The first 6 rows are patterns. Each new row is the sum of 2 different patterns, raised or lowered, with some noise. Before adding, each is slid sideways (what falls off one end comes back at the other) and multiplied by a number that may be negative. Names go in the order of the patterns.
In the rows, zero is written as 128.
Some rows, each with the names of its patterns after it:
[ 93 138 101 116 116 153 163 100 140 134 106  92 155 111 158 115 144 120
 152 114 132 108 112 144 136 111 161 144 137 120 148  97 151 153 150 113
 139 111  96 125 108 144 156 160 129 140 130]
(1)
[116 133 128 113 120 140 135 116 119 138 123 141 107 140 150 147 157 137
 159 135 123 106 139 148 108 107 104  93 122 148  99 103 157 144 150 122
 119 108 131 113 123 126  94 149 100 132 154]
(3)
[132 132 105 123 152 145 154 154  95 120  92  94  98 162 123 162 104 100
 158 159 120 103  96 119 149 107 157 148 159 153 156 124 154 101 122 111
 121 134 159 154 133 101 113 137 153 163 107]
(5)
[110 150 103 104  98 148 113 145 148 150 157 147 104 153 137 107 113 114
 148 138 137 162 136 116 155 158 124 103 147 122 153 161 127 163 130 143
  94 138  93 102  99  93 135 101 107 106 152]
(4)
[133 116  97 131 158 149 124 148 104 129 121 142 137 129 158 158 125 143
 157 127 127 152 164  96 132 124 129 104 134 151 153 155 148 105 164 100
 122 142 160 158 133 121 124 141 111 117 160]
(0)
[147 154 101 155 148 157 163 101 129 121 130 139 116 130 107 122 124 130
 126 151 101 119 117 102 152 164 164  98 112 111 147 131 121 152 104 125
 126 152 104 154 106  95  92 117 155 106 107]
(2)

New rows, each followed by the names of its patterns:
[103 115 115 124 100 102  77 135 140  76 103 124 141 147 102  96 119  93
 101  83  94  79 109  90 128 113 131 102 101  84  79 119 146 138  89  85
  77 133 108 104 135 100  94  98 104  79 145]
(5) (2)
[142 127 108 130 134  85  77  95  99 109 118 118 136  96 114 136  79 109
 117  79 132  97 114 115 124  92 104 106 104 108 115  89 140 105  96  89
  95  86  94 117 121 117 103  83 107 123 115]
(1) (3)
[171 193 158 163 157 137 169 133 131 160 122 149 147 167 175 172 145 140
 160 178 193 177 150 146 205 172 140 131 121 168 149 179 152 198 162 187
 211 161 210 154 156 186 172 149 187 156 168]
(3) (4)
[133 128  72 138 126 125 100 116 112 106 106 122 153 113 170 132 105 116
 168 113 140 165 176 123 147 105 150 114 114 134 136 167 153 114 186 109
 113 159 178 149 111 137 120 158 138 117 185]
(4) (0)
[139  97 115  58  96  97 101 101 136 110 102  71  90 110 121 144  95 100
 108  92  93 117 125 139 106  70  88  66  56  75 139 107 143  87  62 142
 113  87  82  85 104 120  77 122 123 118 116]
(5) (0)
[148 145 151 134 151 141 120 113 129 145 127 116 151 160 140 153 146 169
 173 141 160 143 135 164 150 130 125 128 145 149 152 154 136 140 138 146
 147 175 161 114 140 132 153 152 142 150 126]
(3) (2)
[148 151 160 171 158 166 170 133 170 161 167 148 128 143 146 147 178 172
 159 142 169 172 158 163 167 140 161 177 145 138 127 183 162 175 158 183
 160 149 167 132 164 173 124 186 161 152 151]
(3) (0)
[145 147 147 168 143 175 154 165 125 155 148 143 179 159 107 160 126 126
 135 124 118 152 130 138 149 155 139 141 124 117 102 114 142  99 114 147
 175 119 130 137 133 158 140 144 116 186 151]
(3) (4)
[189 144 136 117 177 106 178 181 181 150 168 113 132 149 114 151 162 188
 154 162 170 118 146 138 155 133 151 190 114 173 173 123 132 172 141 153
 139 137 121 150 110 154 109 117 148 167 117]
(1) (4)
[176 140 145 143 154 140 125 155 128 130 151 156 135 144 155 145 151 135
 185 175 163 115 125 126 182 132 168 174 128 128 131 167 141 175 128 143
 136 124 168 149 161 164 151 121 175 153 189]
(0) (2)
[145 153 152 167 162 176 163 184 132 162 125 132 157 152 168 162 168 147
 151 162 164 193 185 154 123 179 193 148 142 152 147 165 167 163 173 160
 177 200 139 186 172 138 165 167 178 146 164]
(3) (0)
[151 144 151 148 106 135 135 137 147 120 148 124 129 105 128 153 163 141
 137 150 124 123 119 141 154 151 140 108 150 130 143 118 161 120 150 130
 128 114 155 122 122 129 131 134 120 152 154]
(1) (0)
[176 134 134 167 140 148 152 168 139 175 140 153 110 130 111 141 137 151
 138 145 183 161 147 128  99 144 136 123 153 170 185 139 167 145 145 101
 157 122 159 137 172 153 161 115 137 134 148]
(1) (5)
[125 132 150 114 128 135 165 108 156 126 122 129 158 174 184 167 140 136
 187  89 119 131 171 170 156 126 146 151 122 149 150 161 122  88 148 160
 155 143 161 105 131 137 155 136 142 153 178]
(3) (0)
[ 97  76 136  99 124 113 108  85 116 116 130 114 128 115 142  89 105 100
  73  95  75 117 123 138 120  98 124 146 150 144 105 104 136 149 102  97
 108 120 129 114 115 109 105  99 128  95 125]
(3) (4)
[109 143 117 163 149 139  82 165 107 128 140 145 150 107 150 169 112  91
 168 122 102  77 106 144 143 157 121 142 135 135 116 135 101 102 102  75
 155 111 115 129 119  76 108 131 118 116 122]
(4) (2)
[103 106  74 133  98 100 109 132  98 103 159 108 121 133 122 106  95 105
  85 123 128  73 133 137 103 105 116 118 141 114  91 116 131  86 115 155
 142 136 103 113 110  80 161 114 125 125 137]
(1) (0)
[166 174 134 149 151 146 121 136 151 160 145 148 164 159 141 161 115 160
 120 154 171 147 166 149 126 121 167 123 153 155 156 130 138 137 163 145
 133 163 134 134 158 161 154 139 173 145 154]
(1) (0)
[131  79 133 115 120  68 112  69  64  80  65 111 100 104  86 120  88  92
  90  67  75 104 104 130  93 118 120  95  62 129  93 104  81 100 104 119
  94 120  92  81 124 120  86 102 118 100 107]
(1) (4)
[172 173 135 158 166 143 126 152 137 152 175 152 123 145 145 129 142 145
 138 171 125 127 143 155 148 136 159 136 141 147 159 120 112 164 156 133
 161 150 115 155 112 153 131 170 129 174 160]
(1) (4)
[163 110 103 113 124 168 103 129 168 171 133 166 175 166 162 100 144 145
 123 131 109 114 115 146 113 121 154 167 128 125 121 102 157 155 163 111
  99 136 131 142 150 148 119 133 125 150 126]
(3) (2)
[150 195 178 162 183 167 162 144 163 137 191 169 142 170 137 181 127 167
 125 127 137 123 172 135 139 135 177 129 188 138 140 141 160 125 152 186
 181 189 162 134 179 151 148 145 143 160 175]
(4) (2)
[188 118 156 147 117 120 163 142 171 134 152 137 148 151 152 134 147 138
 127 106 188 166 161 122 156 121 145 180 163 130 135 144 100 156 148 179
 172 151 156 165 132  99 169 102 122 114 139]
(1) (2)
[130  90 149 182 156 151 122 145 108 133 118 109 109 153 113 173 127 163
 162 148 136 126 160 168 148 114 126 125 142 118 115 129 138 137 102  96
 141 180 163 165 159 148 111 130 106 157 135]
(3) (5)
[ 83  77 103  66  76 110 135  82 115  79  72 120  58 114  85 121  97 131
 127 137 140  89 123 127 127  73 121  72 137 118 119  72 100  80  66  77
  75  94 117  66 102 133 128 134  85  80 108]
(3) (4)
[113 102  96 108  92 124 109 123 131 117  90 120 104 124 121 105 106 132
 147 138 110 114 140  82  94  84 103 100 126  97 140 121 127 136 101 108
  95  98 137 122 108 106  97 121 109 117 133]
(3) (5)
[148 132 127 165 164 120 147 152 140 121 140 154  83 129 110 128 109 147
 146 143 168 162 121 185 105 112 159 175 142 127 110 129 148 126 117 170
 137 119 119 121 174 147 111 157 105 131 130]
(3) (0)
[146 149 161 177 128 197 155 106 156 148 150 141 148 140 174 140 168 193
 150 190 163 122 177 128 144 152 151 142 163 177 161 122 144 144 184 161
 117 135 127 125 118 158 164 187 155 110 164]
(3) (5)
[133 137  72 114 106  99 116 102  99  77 106 112  85  98 118  74  77  91
  85 135 147 144  57 101  68 114 108 107 136  78  94  94 128  66 120  92
  68  57  72 124  92  89 114 134  60 126 116]
(0) (2)
[110 133 163 141 146  96 161 159  96  95 165  73  95  91 100 138 150 114
 105  98 150 116 159 156 131 138 115  82 127 133 127 149 130  83 111 164
 150 122  80 145 122  97 166 157 107 115 125]
(1) (2)
[120 109 167 138 120 141 130 190 163 170 146 153 146 143 159 148 155 164
 165 131 156 148 162 185 149 107 120 178 149 161 146 157 170 143 153 147
 130 110 152 146 165 196 166 145 143 185 162]
(5) (2)
[ 95  86 101  88 114 146 119 111 134 124 100 112  93 102  89 127 143  84
 109 121 114  83 134  90 116 108 107 109 122 126 112 122 119 140 137 102
 148 136 131  99 137  86 142 142 143  93 131]
(1) (4)
[146 177 157 166 121 150 144 146 130 148 164 169 177 160 143 168 155 153
 127 154 159 142 160 166 154 149 170 161 141 138 164 138 167 161 161 163
 139 147 113 149 108 128 132 138 147 120 145]
(3) (4)
[187 141 206 142 117 156 150 149 129 171 141 189 114 116 205 178 130  99
 126 171 186 128 192 143 177 163 184 155 172 157 173 131 157 182 173 170
 175 161 105 162 165 181 109 159 174 154 171]
(5) (0)
[167 112 140 214 153 138 152 106 186 153 179 168 150 200 188 176 180 191
 157 161 162 220 136 173 179 139 103 133 208 199 202 161 135 203 110 177
 175 192 167 187 130 176 203 177 159 167 184]
(0) (2)
[120 106 115  97 137 158  93 113 135 135  94 148 101 121 121 111 122 131
 145 124 144 138 159 159 114 168 154 149 106 154  95 161 161 164 107 146
 106  96 111  96 125 163 128 122 152 141 119]
(1) (4)
[161 164 147 165 149 175 181 128 130 151 143 167 156 146 151 144 149 127
 149 140 116 124 121 134 143 153 154 142 126 147 142 134 123 169 124 151
 155 169 146 168 119 142 131 125 152 127 144]
(4) (2)
[180 111 163 150 156 146 135 168 164 166 131 135 143 136 150 165 142 164
 127 118 120 125 113 147 138 133 145 127 149 140 141 129 124 117 144 115
 123 143 154 141 157 116 122 153 111 133 139]
(4) (0)
[106  87 142  98 119  94 119 120  99 146 135 108 108 147  94 119 146 156
  91  98 118 121  81 101 144 114 122 108  72 154  86 109 120 130 140 114
 118 108 121  94 102 124 128 104  90 126 121]
(0) (2)
[163 162 107 102 112  98  96  71 149 118 128  90  97 136  77 128  85  91
 110 134 166  88 127 117  92  57 160 103 152 119 108  75 106 122 129 108
  83 126 125  75 165 131 121  86 152  60 154]
(1) (2)
[ 96  93 105  83 115 106  92 114 129  93 109  49  74  98 141 161  54 111
 106  56  63 143  99 148 111  79  83  83  53  72 111  80 144  81  56 155
 140  97  67  84  64 137  98 142 105 136 107]
(1) (5)
